All groups share one centre, and each spreads out both ways along 9 directions, with some noise.
In the rows, zero is written as 128.
Some rows, each with its group after it:
[161 138 131  67 165  83 170 193 196 142 115  65 138 138 134 119 149] => T
[146 107 121 133 112 105 149 177 175  87 112 120 142 134 130 162 140] => T
[ 74 118 114 202 100 138  91  97 114 134 100 199 114 114 143 128 142] => T
[111  70 125 154 114 168 138 125  98 137 152 171 166 151  80 108 190] => W
[114  85 149 158 121 119 116 141 160 104 109 131  90 160 149  85 114] => W
[139 152 108 156 151 188 135 121  58 146 122 118 145 116  81 159 124] => W
[139  90 123 126 131 113 155 140 156  82 158 128  94 138 111  81 144] => W
[159 178 109 109 171 119 143 157 123 150 110  72  90 104 130 135 109] => B
[ 89 111 163 117 141  84 117 119 120 119 138 122 146 157 105  68  94] => T
[153  83  95 154 108 105  87 152  91 145  91 131 123 126 140 175 128] => T
[120 131 121 111 124 134 110  88  73 166 146 158 156 109 117 130 155] => W
[131  90 145 147 103 174 180 163 153  67 157 142  93 109 125  95 145] => B
[110 129 103 152 146 140 110 141  54 173  88 125  89 102 112 102 114] => M
[135  94  94 151 115  83  98 132 143  77 101 154 161 178 104 174 116] => M
[115  85 182 156 111 159 140 123 141  97 146 125 139 159 127  95 124] => W
[107 164 131 146 129 107 132 102 144 163 126 128  87  61 169  90 160] => W
[120 109 129 163  85 145 133 121 103  79 137 145 156 106 108 156 114] => T
[159 111 164  84 118 158 155 145 107 123 170  97 135 117 135 124 122] => M
[148 137  79  95 178  89 115 157  57 127  93  91 149 155  50 146  64] => W
[154 119 149 168 160 139 115  65 166 145 162  97 128 172 125 120 166] => B
[152 106 116 100 122  85 144 160 170 140 136 127 125 116 146 117 181] => W
[119 117  93 148 159 143 176 198 122 107  98 120  69 124  76  62 137] => B
[130 152 121  88 133 154 108  83 130 133 158 162 106 169 150 127 115] => T
[135 127 148 152 118 161 115  79 139 167 156 136 117 122 160 116 183] => B
[123  92 183 139  73 124  96 122 139 127 121 123  99 115 216 119 104] => M
[135 121 101 156 135 103 111 124 150  97 111 133 126 162 121 160 118] => M
[124  55 100 157  99 117 124 123 120  54 151 180 110 151  97  96 130] => W
[144  94 137 142 119 183 111 141  79 135 122 132 180 175 101 182 118] => W
[161 149 117 131 125 158 197 160 145  94 150 106 149  81  97 164 163] => T
[140 147  78 150 145 136 157 172  68 126  89 103 117  81  68 144 118] => M
[163  99 107  89 121 120 116 151  99 148 134 132 148 151 130 168 131] => B
[177 114 106 131 157 119 140 171 168  79 112  82  79 169 123 134 101] => M
[148  73 112 175 125 166 143 175 163 110 117 148  66 150 139 102 181] => B
[159 136  73 135 182 149 143 151 103 142 115 101  73 146  83 109 132] => B
[115 130 155 130 118 157 127 121  63 142 136 109 102  90 129 103  84] => M
[125 142 115 164 163 139 139 118 112 119 124 103  84 132  91  80 111] => B
[119 135 112 116 151 158 170 129 159 134 156 156 135 146  96  97 187] => T
[105 154 141 191 120 137 140 127 157 115 105 112  91  70 153 116 123] => B
[161 130 149 143 150 162 154 125 113 134 155  63  77  91 130  90 127] => T
[136  73 123 167 111 143  87 120  95 114 121 149  87 158 132 124 115] => T
[155 103 133  89 125 161 138 152 117 199 147 128 133 115 150 107 203] => M
[163 134  99  75 190 132 158 151 116 116 145  90 108 177  65 105 114] => T
[122 134  85 119 177 105 168 178 115 141 100 107 132 122  55  86 141] => B
[126 119 173 109 108 139 125  94 153 161 166 134 136 128 180 110 162] => M
[150 100 162 124 117 113 113 122 164  99 142 102 128 166 153 130 107] => B
[ 82 122 152 208 158 168 114 139 109 134  72 106 100 153 107  98  84] => W
[142 152 136 134 132  97 147 179 152 108  91  72 106  89 152 151  89] => M
[110 129  90 136 154 135 111  93  82 184 129 159 147 139  81  99 179] => M

New rows. What belongs after each?
[133 100 137 166 105 158  98  86  50 108 144 132 124 107 107 128  96] => T
[ 89 149 146 187 145 115 167  90 185  57 146 119 125 121  92  82 122] => M
[ 98 153  78 168 136 142 124 137 164 156  93 187 108 116 153 141 196] => T
[114 102 144 163 128  94 133 139  56 157 109  76 165  62  70  90 128] => T
[178 103 141 106  82 142 150 126 172 114 182 145 120  96 184 147 187] => W
[154  61 159 105  92 163 141 169 104 125 146 127 111 141 152 110 140] => M
[132  98 166 149 103 126 101 153 164 134  99 121 136 155 183 147 122] => W
[161 124  95 141 152 115 114 125 170 122 120 121  97 170 130 142 139] => M
[ 86  78 100 190 169 147 146 162 100 125  97 148 110 172  42  59 151] => W
[174  94 119 103  73  84 123 131 168  77 156 143 114  99 188 159 138] => W
[105  98 125 166 139  60  95 161  91 174  68  88 137  92 111  93 123] => T
[ 92 140 120 115 149 127 122  97  95 151 137 156 142 143  87  88 125] => T
[111 121 171 152 138 167 156 127 122 120 145 108  76 112 130  54 123] => M
[171 108 125 148 151 171 141 200 146 126  83  78 127 182 114 172 118] => W
[144  66 174  84 140 107 154 146 139  97 167  89 150 177  91  60 126] => T
[ 68  87 160 195  81 148  86  73  86 112 142 184 130 119 128  95 122] => T
[104  66 125 172  80 141  69  91  67 145 128 180 141 132 137 132 142] => T
[158 136 108  99 129  94 104 144 112 118 112 102 113 125 142 163  86] => W
[119  95 148 182 106 155  99  68 131 136 155 156 141 142 142 132 165] => B
[128 191  81 168 142 138 116 136 127 115  78 128  79  90 146 185  88] => T
[102 199 109 114 153 125 145 106  90 149 125 130 165  85  82 143 120] => T
[140 111 124 148 127 134 139 146 123 191 122 111 127  79 142 106 197] => T
[132 128 113 129 139  87  82 119 115 168  93 115 135 140 140 151 116] => B
[162 117 116 100 160 128 144 174 136 170 116  98 139 151 114 131 163] => W
[156 150 103 150 164 114 143 141 146 126 106  81 119 130 103 142 128] => B
[112 114 122 187 136 163 118 159 114 154  76 122 140 138 114 145 143] => W
[143 104  57 173 143 104  94 154  94 112  72 140  67 151 114 132 101] => W
[101 114 126 152 127  94 111  79 163 113 147 170 171 161 104 117 164] => M
[123 133 159  94 158  69 118  97 141 167 139  87 201 150 109 119 136] => B
[151  77  66 149 127 113 115 149 115  97 125 160  76 151 108 118 143] => W
[ 93 119  90 137 130  77 113 111 109 165 122 172 112  96 111  68 168] => W
[141 100  81 153 130  95  94 158  54 138  84 122 154 118  80 158 105] => T
[121  80 122 153 148 132  92 150 114 175  99 135  50 160 155  58 139] => M
[150 118  87 153 141 151 138 147  84 106 115 115 114 114  84 147 117] => T
[143 110 141 117 117 177 114 122  96 185 136 138 170 147 132 165 166] => W
[153 131 127 105 115  79 124 149 182 138 114 108 110 107 188 140 137] => W
[158  67 108 150 106 168 119 163  84 121 124 149 101 143 127 139 136] => M
[161  72 131 121 133 117 139 136 159 109 151 119 179 184 102 140 172] => B
[151 104 113 135 152 122 151 137 198  99 142 122 116 182 109 104 178] => M
[120 100 181 115 113 113 112 126 145 120 135 114 148 156 154 124 102] => W
[116 169  79 183 125 136  98 125 116 149  81 159 103  85 154 180 140] => T
[118 104 120 173 105 145 130 109 125  94 145 156  99 112 129 103 136] => W
[103 127 108 190 132 142 149 116 123 101 129 151 121 107  85 113 157] => M
[161 130  86 170 165 172 158 140 121  75 130 102  22 129  96  94 109] => W
[146  67 121 131 123 148 125 146 169  78 139 165  98 208 140 121 132] => T
[136 157 153  89 122 189 150  68 114 122 203 155 140 129 131 131 130] => T
[125 152  70 122 150 134 142 149 151 142 113 169 128 147 117 152 168] => T
[162 115 169 106 167 164 161 143 164 129 151  71  85 181 129  75 125] => W
[128  84 171 122  80 153 123 111 128 103 169 152 126 139 165 116 126] => B
[135 123 126  82 163  85 118 142  99 161 124  93 145 148 100 101 108] => T
[144 158  75 123 164 125 162 141  90 140 122 110 127  97  65 128 149] => W
[147 103 141  86 118  94 143 190 104  88 111  81 168 121 103 151  76] => M
[175  86 142 127 166 173 160 180 153  98 135  81  90 206 104  98 122] => W
[140  83 127 113 120  86 103 121 146 107 139 139  77 166 151  73 109] => W
[176  66 106 108 103 169 131 160 105 100 153 154 103 156 133 143 135] => B
[190 146  92  85 130 134 105 127  98 152 136 110  97 116 151 183 113] => W
[ 99 155 159 143 147 140 164 138 142 167 122  99 158  97 118 103 157] => W
[139  46 115 148  90 130 135 156 122 110 143 168 177 150 101 132 188] => T
[152 103 117  99 135 153 121 139  76 168 138 121 121 138 108 113 145] => M
[ 89 144 120 108 152  66 110 125 100 183 105 132 165 109 102 103 133] => W
[107 123 147 161 143 136 108 155 126 164  71 103 156 148 129 146 122] => W
[114  97 119 195 126 124 172 165 112  74 115 102 130  90  55  99 127] => T
[128 127 122  80 125  88 100 173  95 142  84 118  99 128 152 124  65] => B
[115  95 128 145 151  42  80 135 150 115  76  95 145 191 119 117  85] => B
[142 110 120 101 178 102 118 110 118 160 141 102 141 188  78  86 137] => B
[ 79  99 168 135  82 114 115 144 121 102 118 156 113 104 163  88  92] => B
